The same things were measured in two ways. Each way mixes the same 9 hidden numbers, adds some noise and spreads widely along 6 directions of its own, which tell nothing about the thing.
Some things both ways: the first way, then the second way.
[-22  13   7  -9  10  -7 -11   5 -11  10 -12  10   5   7 -11 -10  -3  -9
  -5 -15]
[-55  13   3  20  -3  -2 -49   3 -15  30 -20  -5  -5 -32   6  16  29  31
 -22   2 -13]

[ -9   8   1  -7  -6  24  -2 -10 -12 -11 -17  -8   2  24  -5 -13  -5  -8
  12  -6]
[  7   4  16  -1  20  14 -13  33   3  -8   2  -1  17   8  -7 -10   9 -12
  15  10 -19]

[  6   4  11  -3   1   9   6 -10   8  -5 -15 -23  22  -4  -9   8 -11   1
   2   2]
[  5   5  -9  -2  21 -13   1  14  14   1  -2  15  26   6  10  -7   2  -8
  10  11  -4]

[-10 -13 -20  -1  12   5  -9 -11  -8   1  -2  -9   6  -1 -20 -25 -12  -4
  12 -23]
[ 12   3 -15 -11  -8 -13  25 -24  20   2  14   0  -8   4   2   3   0   4
   0   6  15]

[ -5   9  18 -10   5   1   6 -20  -7  -4  -5 -16   4  19  -7  20   5  -9
   4  14]
[-24  15 -21  28   6   9 -49   7  -6   8  -9  -1   1 -18 -10  20  16  12
  -6  17  -8]

[-25 -31 -12   2 -21  -5  19 -15  -1  -9 -42  -6  15  19 -11   6  -2  20
   6  13]
[  5 -18  -4  11   8  15  19 -12   4  27  27  -7   2   3 -32  -6  -5  -2
   7  27 -11]

[-17 -10   1  10 -12 -39  15  -5  -4  -4 -14   2   6 -10 -19   6 -18  21
 -14  10]
[ 10  -1   0  -1   7  -5  -9  -1   8   0  -3   6   4 -22  34  -3   0 -26
  -7 -27   1]

[  7 -11 -15  -6  15  11  13 -20   3  -9   2 -29  11  -5   1   5 -10  19
   7  -5]
[  7  -1 -18 -25 -21 -32  31 -39   4 -10  23  11  12  11   8  -8  -9  27
  17  30  14]

[-28  13 -19 -21  10 -21 -12  -4 -15  21  -8  -8  24  -7  -3 -11  18   0
 -23 -29]
[-29  13   6  -1   2 -28 -35  -2 -18   9 -13   4   3 -23  26  25  17   3
 -15 -11   1]

[ 16  -9 -11  14  -4   4   2   1   9   2   1   0   5  -7   2   5 -17  10
  -5  -4]
[-14 -10  16   7 -18  26   4 -21  16  12  16 -17   7  -3 -20 -14   3  27
 -13  -4  22]

[-15  11  33 -10   5   5  13  13  24  -2  -5  14  24   1   5  15   8  -2
 -26  28]
[-25  15  -6  -1 -14   7 -18   8   5  -7 -11   0  32   1  15 -29  24  22
   7   4   2]

[  7  -9  27   7   4  39   0  12  33 -32  10  48 -10  14  -4 -18 -10 -22
 -13   9]
[-10 -11   4  -7   3 -15  22 -12  -4  13   8   5 -25 -21  -4  14   5   7
 -11   1  -2]

[-24  -3  -1 -27   6  38   6 -28   0 -34   3  24  22  24  -5 -51   7 -24
  -3 -15]
[ 35 -26  -6 -23   6 -31  20  -7 -23  -9  16  24   5  12  12 -19  -9  14
  38  27 -30]

[-12  -5   6  -5 -23  12  17  -8   5 -22  -4  18  12  17   9  12   9  -1
 -18  22]
[ 11   5   6   2  27 -21  -7   5   8   9  12   9 -20 -21  -4  38  -5 -27
 -13   7  -5]

[ -7  -1  -4   9  26 -22 -11  14   2  12  22  36 -18 -14 -10 -26 -16  -1
 -18 -20]
[ 12 -12  14 -11   7 -17  26 -15  -1   9  24   6 -33 -13 -16  20  -7   4
  -3  16 -11]

[  4  10 -10   4  -8  11 -13   4 -26  20 -16  -8   3  13   3  10  -8  -8
  10 -17]
[  1  21   6  14  14  16  -7   3  44  19   6 -12   2   0 -14  16  -3  -8
 -17  10  10]

[ -1  -2 -16 -18  30  16 -11 -17   0  -1  13 -10   7   9 -12 -32  13 -14
  -6 -29]
[  5 -15  -3 -11  -6 -11   6 -19 -25 -11  23   1   0   9 -14   7   3  14
  20  22  -1]

[-14 -17  12   7 -19  47   1 -10   5 -25 -12  22  11  21  -6  -6 -20 -26
  30  17]
[  7 -10 -36   2  -4 -15  14 -28  14  12  15  13 -33 -16 -12   2   3  18
  -9  11  17]

[ 17  -4 -18  -3  14   8  -1 -14   5  -4   8 -16   7  -6  -2  -8  -6   7
  -6 -21]
[ -6   8  14 -10  -4 -22  -1  -3  -3   4  -5  12  30   6  13   6   4   8
   0  -1   2]

[ 14 -16   1  13   7  10   2   5   7   2  -3  -1  -4   3  -9   6 -16   2
   4   3]
[  0   7   6   1 -13  24   8  -7  22  -9  12 -11  25  14 -13  -9   2   2
   4   1  22]

[ 13 -11  -7  11  28  19 -23 -10  -4   8  -2 -16 -14   3 -29 -25 -27 -19
  36 -29]
[ 21  -6 -19  -8  20 -31  19   1  -5  -7  11  24  -2   0  -4  24  -1 -27
   7   4   8]

[  0  10  30 -12   8   1   9  13  31 -18  25  42  12  13  -8   6  14 -15
 -50  21]
[  7  15  -3  -9   7 -18 -13  20  -1  -3 -27   8   8  -3  37  15  15 -25
   0 -26  -7]

[  6   0  21  15 -17  18  10  14   9  -5 -18  12 -14  23  18  48 -14  10
   7  33]
[-20   9  16   9  23 -15 -18  18  -9  17   1  12   2 -14 -16  34  11  -8
 -13  15  -9]

[-11   2  13  11  11  -8  -5   6  -3   7  -6  -6 -10 -10 -14  -8 -15  -2
   6   1]
[ -4   6   6   1  16  -3  -8  16   7  -5   7  10   1 -11 -10   3  14  -9
  -3  15  -7]

[  1   4   2  11   2  -3  -9   3 -11  16   0  -4  -4   3  -8   0  -5 -11
   2   0]
[  8 -17  -5   8   8  -8 -14 -19  -7   3  24   7 -24 -23 -18  17   3  -2
  -8   8   6]

[-13 -17  -6   0 -29  52   7 -12  -4 -25 -27   2  11  31   6 -11   2 -13
  17   9]
[-20 -18  17  -6 -17 -24 -44 -15 -52 -12   6  17  24 -25  23  -6  20  11
  -2 -24   9]

[-16   2 -12  -4 -11  -5   4  -5 -28  -2 -10   6   6  11  -1   5 -15   4
   2  -9]
[ 16  12  14 -10  -3 -12 -14   8   6  -8 -10   9  38  14  32 -12  -5   8
  17   2 -18]

[ 10  -5 -11   3 -25  27   2 -17   2 -14 -13 -26  14   6   2  21   0  -1
   6   5]
[ -7   6  11   5  14 -14  -8   5   6  14  -2  11  11  -1 -13  20  11  -1
 -12   4   4]

Other things, the second way, with their names:
z_690: [-13   4  20  10  20 -10   3  15  15  44  -2  10   5  -4 -18  10   7  13
 -12  29 -30]
z_604: [-15  -9  19   5  11 -12   8 -10   0  35  12  -2  14   7 -17   4  -5  33
   2  31 -13]
z_549: [ -6   3   4  -9  15 -12   5   7 -10   0   4  -4 -10  -2   3  30   2 -11
   5   3  -2]
z_381: [-10   1   2   1  -4 -11 -19   8 -14 -13 -10  20  35   0   8  -8  12  19
   7   1  -2]
z_840: [ 12   7  -1 -11  12   1  14  35   1 -12 -14   9  15  12  11   0   5 -14
  18   2 -22]
z_375: [ 15 -14   5  -6  13  -1  11   9  -8 -18  16  11  19   7  -6  -9  -7 -10
  22  13 -11]
z_579: [-14  10   0  14  17  16 -13  13  10  17  11 -11 -23 -12 -30  22  11  -6
 -10  19  -7]
z_560: [  5  13  -5 -10  18  -7   8  24  16   5  -7   4   3  15  -1   3   6  -7
   8  10  -5]
z_741: [  0  16  -7 -11   5 -18  -2   3  13 -20  -3  10   5  -7  18  18   4 -14
  -6 -13  24]
z_937: [  8   3 -21 -12   7  -9  46 -15  36   9  16   0 -27   6 -12   1  -5  12
   4  28   5]
z_684: [  1   8  21  -2  -8  15 -18  -8   9 -25  19 -10  12  -7   3   3  -3  -5
   2  -1  13]
z_527: [ 18  -6  -3 -21 -10 -21  22 -35   0 -14  30   2   8   1  15  -4 -17  -1
  17  17   6]
z_234: [-27  25 -11   9   4  -9 -46  17  -8   9 -27   0 -14 -23  18  30  29   4
 -16 -11  -6]
z_216: [  6 -17  15  -9   0  -3  12  -1  -4   8   9   4  18  11   1 -32   3  24
  21  23 -26]
z_462: [  3  15   2  -4  -1  -2  -3   2  18 -12  -1   1   0 -13  24   3  -5  -4
  -3  -4   2]
z_901: [  5  -7  -9  -9 -17  -6  11 -16   2   5  -3   1  12   5  27 -25  -5  30
  14   1  -6]
z_593: [ -3  -4  -8   2  -9  22  19   3   8  -6   4  -2  12  11 -18 -16   6  23
  16  17  -7]
z_514: [ 19  13 -19 -11   3  15  37   1  42  -7  19  -8  -6  30 -33  -7   0   3
  19  39   7]
z_207: [-11 -13 -14  -4 -16  -5  32 -45  17  23  16  -8 -26 -18   1 -13  -4  42
  -4  21  -4]
z_163: [-18  -5 -15   3  -6   4  11 -26   7   8  11 -12 -19 -17  -1   4   1  24
  -6   8   9]
z_681: [-14  -4  13   0   6  -8  -8   8 -17  15  -2   6  -2 -20   4   8  14  -3
 -10  -5 -17]
z_789: [ -5  29 -20  15  -8  13 -26   3  30  16 -33  -8  41   5  38 -14  10  -1
  -1 -15  -1]
z_396: [ 19   6  -7 -21  -5 -41  37 -31  33  26  16  17 -20   2  -2   8  -6  18
 -11  27   6]
z_972: [ 20  -4  17   0  26  -7  20   6  28  17  28  13 -11   4 -40  18  -7 -20
 -11  22   7]
z_709: [-12   6  -1   3 -11  15   5 -19  16   7  18 -19 -13  -7 -11   5  -5  15
  -7  14  10]
z_592: [ 22   3 -21 -10  16 -23  -1   6  -6  -6  -4  12  -2  -6  30  14  -4 -29
   9 -14  -2]
z_453: [ 16   0  -5   0   4   9   1   6   8  -8   6  -1   0   6  -8   6   5 -12
   6  -3   6]
z_39: [  4   6 -14  -6  -1 -19 -15   0   2  -1 -10  15  18  -5  28 -10  14  -8
   1 -12   3]
z_154: [ -6 -10   4  -2   4 -16 -19  -5  -9  14   5  10   5 -16  11 -15  14  11
  -2   4  -9]
z_682: [  2  26  20   4  18   6 -10  25  45  29  -6  -7   0   4  -6   7   5 -12
 -17  12  -9]
z_980: [ 5  7 -5 -3 -4  0  6 -6 10  8  5 -2  3  8 -7  9  4  3 -3  5  8]
z_783: [  9  -2  -4   2  -5  13   8  -3  21  15   6  -2  14   8 -11 -16   7  -2
  -1  -1   8]
z_414: [ 53  -4   5 -11  35 -18  19  32  16  -5  -2  27  23  18  16  -1 -16 -43
  18  -2 -17]
z_871: [ -4  18 -10 -11 -26   1 -16   4  -3 -24 -16   3  25  10  16 -11  26   7
  11 -11   8]
z_861: [ 28 -18 -13  -5  15 -13  30 -19   7  -6  22  10 -22 -11  -5  22 -15 -19
  -1  -5  15]

Some of these things the first way, each followed by its name:
[ 34  -1 -20  16  11  15 -11 -18 -14   2   0 -42 -25  13 -13   8 -32   8
  38 -21]
z_980
[ 11  -4 -10   9  -9  -2   5   2  -1   4 -17  -6  12  -5   5  25 -26  20
   2  -7]
z_604
[-17  -1  15  -6 -24  23  15   0  20 -26 -14  29   5  31  15   8  18  -3
 -24  26]
z_681
[ 11   3  14   2  27  22  -6   4  11  -5  21   5 -16  19 -12  -8  -5 -16
   4   6]
z_871
[  5   8   5  -2  -7  -8   4  -6 -15   7 -22 -25   8  20 -13  27   1   3
  -5   4]
z_789
[-14  10  -6 -15   6   6  -6 -24  -3 -13  -7  -5  -7  20  -1   1   2  -2
   7 -14]
z_840
[-26   4  -7  -7 -23   5   3 -10 -12   4 -29 -20  27  12  -1  13   8   1
   3   7]
z_39
[ -8 -30 -18  19 -11  -6  12  -7   6  -6  -2   4  11 -18  -9 -14 -27  17
   7   4]
z_972
[27 -2 14 12 -3 31  7  2 22 -9 -1 -2 -1 20  1  8 -5 -5 -4 18]
z_783
[ 19   9  -7  -2  -4  25  -7 -13  -7 -14 -11 -26  -9  24  -7  28 -16   1
  17 -11]
z_549
[-10   2 -11 -12  -9  16   7 -27   0 -23 -11 -19  21  12  -7   7 -11   6
  12  -3]
z_560
[-20  -6 -14   2 -12  -7   8  -3 -13  -8  -5  10  14  -2 -11 -23 -20   8
  -3  -7]
z_682
[ -1   6  11   3   8   8  -3   2  -3   1  -7   0 -12  22  -6   6  -9  -4
   7   4]
z_579
[  1  -3 -19   4  -8   6  -3 -10 -32   2 -14 -28  -9   7  -4   4 -10   5
  15 -14]
z_684
[ -3 -14 -24  10  -9  26  -2  -7 -11 -10   0   4   1   5  -1 -19 -27   0
  23 -11]
z_396
[  4   0   7  10 -10   9  -5   1  -7  -2 -25 -10  -7  11  -8  33 -24   2
  20   1]
z_163
[ -8 -12  -1  -4   4 -34  24 -28  22 -16  13 -20  23 -35  -9  16  -5  26
 -21  16]
z_381
